The rows come from 5 hidden closed curves, with some noise, and rows from the same curve form a group. Each curve winds through 6 dimensions. The rows are also pushed far along 4 directions, which tell nothing about the answers.
Some rows, each with its group after it:
[ 12 -13   4  -6  14  13  -9  -2  22  -5   2  11   8   5 -15 -20] => Puz
[ -3  12  -5  -2 -15 -16  24 -12  -6   5 -19  -6  -2  20 -13   8] => Puz
[  0 -21  27  -8  -7  -2  17   6 -13   1 -18  -8   7   6  18   9] => Puz
[ -2 -21  -8 -20 -16  16  -7  -3   3 -11   9  17   3   1  -2   0] => Simo
[-10 -39  18 -28 -10  22   2 -19  -4  -8  -2  14  -7  -4  14  -7] => nin
[ -2 -11   3  -7 -10 -10   9   8 -21  11   2   6  11 -10  -8  14] => kod
[  5  30  10  23  20 -20   6  15 -11   5   5 -10  14  -6   3   6] => Puz
[ -9 -15   6 -17 -17  10  11 -17  -7  -5 -28  -6  -4  25   3  -7] => Puz
[ 11  20  21  10  25   7 -13  27 -11  16  11   7  30 -20   3 -22] => nin
[ 16  -3  22  -3  12  -3  -6  17 -28  24   0   6  24 -38  -1 -17] => nin
[-21 -12  -1  -2 -43   0  23 -16 -24   7 -11  -1 -12   9  23  38] => nin
[  2  49 -32  23   3 -14   1  -1  23   2  13  -7 -19  25   0   6] => Susos
[ -4 -14  12 -12 -10  11  -3  10 -32  17 -14   6  16  -2   5 -13] => Simo
[-12   8   0  -1  -5  -5  18 -10  31 -17  -7  -1 -22  13  10   3] => Puz
[-15 -19  -1 -14 -50  -3  36 -23  -1  -3 -36  -5 -19  16  13  28] => kod
[ 18  12   4   2  32 -12 -29  37 -20   6  17 -12  23 -30 -15 -15] => Simo
[-13 -35 -10 -17  -9  28  -9 -28  14 -20  -2  20 -13   1  -4 -15] => nin
[  6  22 -11  13  32 -16  -8   3  35 -12  11  -9 -15   2 -18 -10] => Susos
[  7 -40  26 -25  -1  22 -10   6  -8   5 -17   8  18 -23  -3 -23] => kod
[ -3   2 -13   5   0 -10  20 -15  35  -6  -9   5 -15  18 -22   4] => Puz
[  1  13 -14  26   1  -5  -6   3  11  -4   8  -9 -10  -6  13  16] => Simo
[ -9  18 -26  16 -12 -13   7  -7  13  -5  10   0 -16   8  -9  25] => kod
[ -2 -24   0 -24 -13   7  11 -13  18  -6 -18   7 -10  15  -9  -9] => Puz
[  0   3  29  -7  22  -2   7  12  -4   1 -12   0  17  -4  -6 -26] => kod
[ -1  12 -18  33  16   0 -22  14  13   1  11  -3  -3 -12  -4   1] => Simo
[-10 -25  16 -16 -33  -3  32  -6 -33   0 -23   0   6  11  21  18] => kod
[ -3  41  -2  30  10 -25  10  16  -3   5  -5 -23  -6   4  11  11] => Simo
[  8  40  -9  20  25  -2 -11  16  14   8  23  12   9 -16  -3 -19] => nin
[ -4   7  -7  13 -17   3  -2  -6  -8   5  12  -5  -9  -1  24  29] => nin
[  4  -9   9 -17  -2   5 -17  22 -26   0   4  -4  17 -12   8  -6] => Simo
[-11  -6  12 -13   0  -3  22  -7  20  -9 -11  10  -1  17 -14  -5] => nin
[  7  10 -10  19  30   7 -23   8   8  -3  16   6   9  -8  -8 -21] => kod
[  6  19   5  18  27 -12 -17  26 -14  15  -3 -15  12 -16  -9 -17] => Simo
[  9  18   3   8  15 -16 -10  15 -29  25  -5 -20   4  -4  -4  -9] => kod
[  1  -9 -16  16  22  13 -24   0  17   0  16  16   6 -16 -25 -16] => nin
[ 24 -11  30 -19  21 -12   4  21  -7  22 -12  -3  18 -17 -19 -22] => Susos
[ -6  19   7  14 -14   0   6   3 -21  10  -6  -7   8   0  20  13] => nin
[ 8 -7 -6 -2 -8  7 -2 -4 -3  1  1  4  8 13 -2  6] => Puz
[  2 -11  12  -3  22  -2  -2   0   6   3  -6   5   8 -10 -23 -19] => nin
[-14   3  17   4 -24   0  24 -13 -18   4 -27  -8   4  10  15  13] => nin
[ -2  18 -13   3  18  10  -6  -6  36 -10   8  13  -7  20 -14 -27] => Susos
[  9  13  28 -12  13 -13  30   7  11   4  -9   5  12   1  -4 -14] => Simo
[  3  16  -1   1   6 -21   8  13  -1   5   5  -4   1  -3  -8   4] => Susos
[ -5 -12  19  -8   9   5   0   6 -19   2 -10   1  16  -3  -2 -17] => kod
[-17 -18 -19  12 -10  27 -30  -3 -16 -11  23  14   4 -18  11  11] => Susos
[-11  -1   5   9 -10  -9  32 -28  12  -2 -26  -3 -12  12  -2   9] => Simo
[-16 -34  18 -14 -36   6  31 -22   0  -1 -30   6  -7   1   8  19] => Susos
[  7  25 -27   5  -2  -4 -22   8  -4  -5  29 -10 -12   9  16  11] => Susos
[ 5 19  1 21 16 -7  1 13 18 -5  9 -8 -2 13 13  6] => Puz
[ -2  30 -46  30 -17 -10  -4  -3   7   6  12  -8 -27  15   8  25] => kod
[  2 -14   5   8 -14  -2  -8  10 -34  17  -9 -15   2 -18  17  17] => Susos
[ 13   2  48 -26  30  -8  16  14  19  -2 -19  -8   8   0  -1 -35] => Susos
[ -2  20  -9  20  29  -4 -13   4  32 -13  10 -10 -14   1  -3 -10] => Susos
[ -3 -17  27 -22   6  16   8 -16  33 -21 -14  10   4  -2  -9 -22] => kod
[ 24  -7  23  -5  11   2  -7  30 -28  26   8   8  30 -27  10 -11] => Simo
[ -8   7  -1   3   4   8 -13  10   2 -13   4  -5   1   1  13  -5] => Simo
[-16  17   6   0 -23  -7  16  -4 -26  -4  -6 -14  -4  10  29  21] => Susos
[  5   8 -15   6 -10  -2  11 -10  25  -3  -5   2 -16  11   5   5] => kod
[-15   7 -43  13 -27   8  -5 -25   4  -7  -1  -6 -28  32   6  18] => Susos
[  7  -7  -5  -8 -12   7 -22  16 -32  -2  17  -5  10 -14  23  13] => Simo
[  7 -23  24 -30 -10   7  16   3 -17   7 -10  15  26   3  -8  -8] => Puz
[ -7 -12 -26  20 -19  16 -21   3 -16   7  16   9   5  -7   4  26] => nin
[  2  18  17  -6  19 -17  18  -9  13   6 -22 -11  -9  13 -17 -23] => kod
[-10 -40  10 -17 -17  15  -4  10 -35   7  -6  14  16 -18   5   3] => Puz
[ 12  20   1  11   6  -8  -9  16 -36  19  -1 -13  21   5  -4  -3] => Puz

New rows, each followed by its group:
[  6  14  17   0  -4 -10  19   7 -16  22 -13  -1   8   5   9  -6] => Simo
[  8  15  31  -8  -4 -16  17   3 -18  11  -6 -17   2  -3  25  10] => nin
[ -2  27  -2  22  33  -4 -19   5   9   0  22 -11 -10  -2   6  -6] => nin
[ -4   9 -20   5  -4   3  -3   2   6  -5   6   9   1   7  -7  -4] => nin
[  6   0   0  11 -11 -19   7  22 -32  21 -13 -21   2   8  11  24] => Puz
[-16 -29   2  -6 -30  18  10 -23   6  -6  -3  16  -6   7   7  23] => nin
[ -5  51  -1  22   9 -19  11   4  14  -9  12 -14 -11   4  19  13] => Susos
[ -1  13 -18   3  -9  -1   4  -3   8   6   2   3 -10  17  -5   4] => Susos
[ 19  12  11  -4  27   2 -18  26   8   6  12  -6   5  -6   9 -22] => Susos
[ -6 -14  -5   4   3  21  -3 -17  30  -7   4  30   5 -12 -21 -14] => nin
[ -1  39   8  19   1 -27  30   9  -1  -5 -10 -18   1   8  14  18] => kod
[ 12  22   9   4  31   0  -7   4  38  -4  -2  -4  -1  -6 -16 -29] => kod
[  6 -16  15   2  -9  -3   0  15 -26  11  -8  -8  11 -21  15  14] => Simo
[ -2  -9 -11  -1   1  15 -22  -3  -8  -1  -3  -3  -2  -1   0 -15] => Puz
[ -9  -8   0 -19 -24   7  24 -22  26 -12 -16   4 -20  31   8   2] => Susos
[  3  26  -5   4  22   1 -18  19  17 -10  14  -2   4  -1  -5 -20] => Simo
[-11   7  -6  16  18  -1   3 -10  30  -6 -13   5  -6   6 -23 -19] => Simo
[  5  40  21  10   5 -29  23  21 -13   7 -13 -32  -2  19  29  10] => Puz
[  4   8   8   3  19   8 -27  32 -10  -1  13  -4  16 -14   9 -16] => Simo
[ -8  19 -45  23 -23  -1 -14 -10 -15   4   5 -16 -24  23  12  22] => Susos
[ -7   1 -12  16  17  23 -26   5  22  -9  26  17   6   5  -7  -9] => nin
[-12 -13 -26  -1 -21  37 -16 -17   7 -11  20  30   0   6   4   0] => Susos
[ -5  42 -12   8 -11 -16  10  -2 -10   0   4 -13 -11  11  14  12] => Puz
[-18  23  -6  16 -18 -17  29 -15  -2   0 -19 -13 -13  20   4  22] => nin
[ -6 -51  26 -20  -1  19 -16   7 -35   8   1   4  13 -13   8   0] => nin
[  0   3 -21   4 -38  -7  -1   7 -39  21  -1 -13 -12   6  24  32] => kod
[  5  18  15  -9  39   1  -1  -7  40 -16   8   7  -7   0  -7 -40] => nin
[-12  12 -40  32 -14   1 -18   3 -12   0  27   4  -6  -6   8  32] => Puz
[ 10  -3  23 -21  24 -13   6   5   7   0   1  -2  -1  -5  -9 -19] => nin
[ -2  -3 -18   2 -35   2 -13   4 -60   8   6 -17   3  -2  31  34] => Simo
[ -6   5   7   1   1 -22  28  -5  19  -3 -24 -13 -17  14  -5   3] => Puz
[  1  30 -20  22   0  -4   0 -12  11   2   7   1 -11  -9   2   2] => nin
[  6   4  15 -19   9   1  13  -5  24 -20   2   7   3   5   2 -12] => Simo
[ -1  12  19 -14  19   2  16  -4  37 -18  -6   7   1  22  -8 -26] => nin
[  4  10  19  -4  27   6   3   9  27 -12   3   6   7  11   3 -26] => Puz
[-15 -38 -10  -9  -1  24 -26  -4   4 -21   3  14   6 -11 -16 -11] => Simo
[ 14 -20  32 -16  20  -7   5  13   0  -4  -4   1  21 -28  -9 -12] => Simo
[  9   3  37  -6  25 -22  11  11 -21  20  -8 -13  10 -20  -3  -9] => nin
[  4  48 -21  32   9 -23   1   5   5   4   3 -19  -5   8  -7   8] => nin
[-19   9 -27  15  -4  19 -21  -8  20 -23  10   0 -14  14   8  -1] => Simo
[ 15  13   5   2  35   7 -17  10  22  -2   1  -5   5   7 -10 -37] => Puz
[ 10   2   3  -7  -7   2   4   6  -7   6  -4   9  15 -13  -3  -9] => nin
[-15 -22  12 -12 -29  -1   9  -4 -39   3 -15 -20  -5  19  24  28] => nin
[ -8  27 -11  13  13 -11   9 -11  20 -10 -10  -8 -11  17 -13 -12] => nin
[ -2  -7 -24  21 -21  -4 -10  14 -27  15   1 -14  -6  10  14  33] => Puz
[ -3  17   6  10  -6 -23  10   4 -34  11  -7 -18   5  -9   5  18] => Susos
[ -5  -7  12 -11  11  12  12  -7  49 -19  -2  17  -9   9  -3 -18] => Susos
[ -4  25   7  12   9 -12  15   8  -1  -1   2   0   7   9   0   2] => Puz
[  3 -27 -27  -1  -4  25 -29   4  -6   6  21  27  16  -9 -26  -6] => Puz
[  8  11   6   3  13 -13  -6  20 -34  14  -7 -17  11 -10   2 -12] => nin
[ -2   7  -8  20 -17  -8  -1  20 -33   2   5  -9  10 -11  24  32] => kod
[ -3 -13   0  -1 -21   4  11   5 -20  -2  -5   4   6   3  22  13] => kod
[ 2 20 13  2 -4 -7 24 -8 14  4 -8  6  5 -2  1 -2] => nin
[-14   2   3  -9 -21   7  28 -34  13 -20 -18   4  -6  32   4   4] => Puz
[ -4 -16  10 -32  -6   2  11 -12  -4 -10 -12   1  -3  14  -5 -11] => Susos
[ 13  -1  46 -27  20  -2  19  11  -3   2 -30   3  31  -8 -15 -44] => nin
[ 19  17  -7   4  26  -5 -19  17   0  15  10  -5   5  -1 -16 -22] => Susos
[ 16  20  22   6  26 -25   6  20  -3  -2  -1 -22  11 -19   1   0] => Simo
[-10  18  14   9 -12  -6  23 -22  -7   1 -28 -13  -6   5  13   4] => nin
[-14 -18   1  -9 -41  10  21 -29 -16  -3 -22  -1 -11  17  26  20] => Simo
[ -4  10  11  -7  14  15   6 -16  24 -14  -3  15   5  13  -8 -30] => Susos
[ 14  29  11  21  10 -28  10  32 -19  17   6 -18  14   5  15  20] => Puz
[  2 -20 -32   6  -7  16 -42   2 -19 -10  25   1   2 -20  -3  13] => Simo
[-10 -13  10   2  10   7   2  -5   6  -7 -14   5   8  -6 -16 -15] => kod
[ -6  -2 -33   5 -23  20 -27   5 -17  -6  33  10  -4  -1  22  19] => Susos
[ 11 -23  23 -15   4  10   1   6  -6   1  -3   6  17 -18   8  -9] => Simo
[  1  41 -25  30   1 -32  -4  19 -20  12  15 -24 -10  -1   9  28] => Susos
[  3   5  37 -19   7  -7  30   1   2  -3 -35  -4  20  10 -11 -27] => nin
[ 14  16  11  -4 -16 -20  20  16 -30  18 -12 -19   2   6  29  13] => kod
[ -3 -13 -21  -2 -15  18 -15 -19   3 -12   9   7  -7   3   3   3] => Simo
[-13 -12 -39  23 -22   8 -11  -1 -14  -2  13   9  -6   1   8  26] => kod
[ -9 -32   7  11 -24   3  -3   8 -52  16 -22 -14  10 -18  20  22] => Simo
[ 19  14  36  -5  15 -33  27  15 -14  10 -16 -20  14 -15   1   2] => Simo
[ -3 -10  26 -18  14  -4   9  13  -5   4 -19   4  19  -7 -20 -27] => Simo
[-12 -13   7  -3 -17   8  10 -10 -19   8 -13  10   6 -10   4   1] => nin
[ -5 -22 -19  -3  -6  21 -12 -27   7 -15   2  12  -4   2 -15  -7] => Simo
[  1  25  31  -5   6 -23  21  11 -20   5 -20 -25   1  -2  23  -5] => Puz
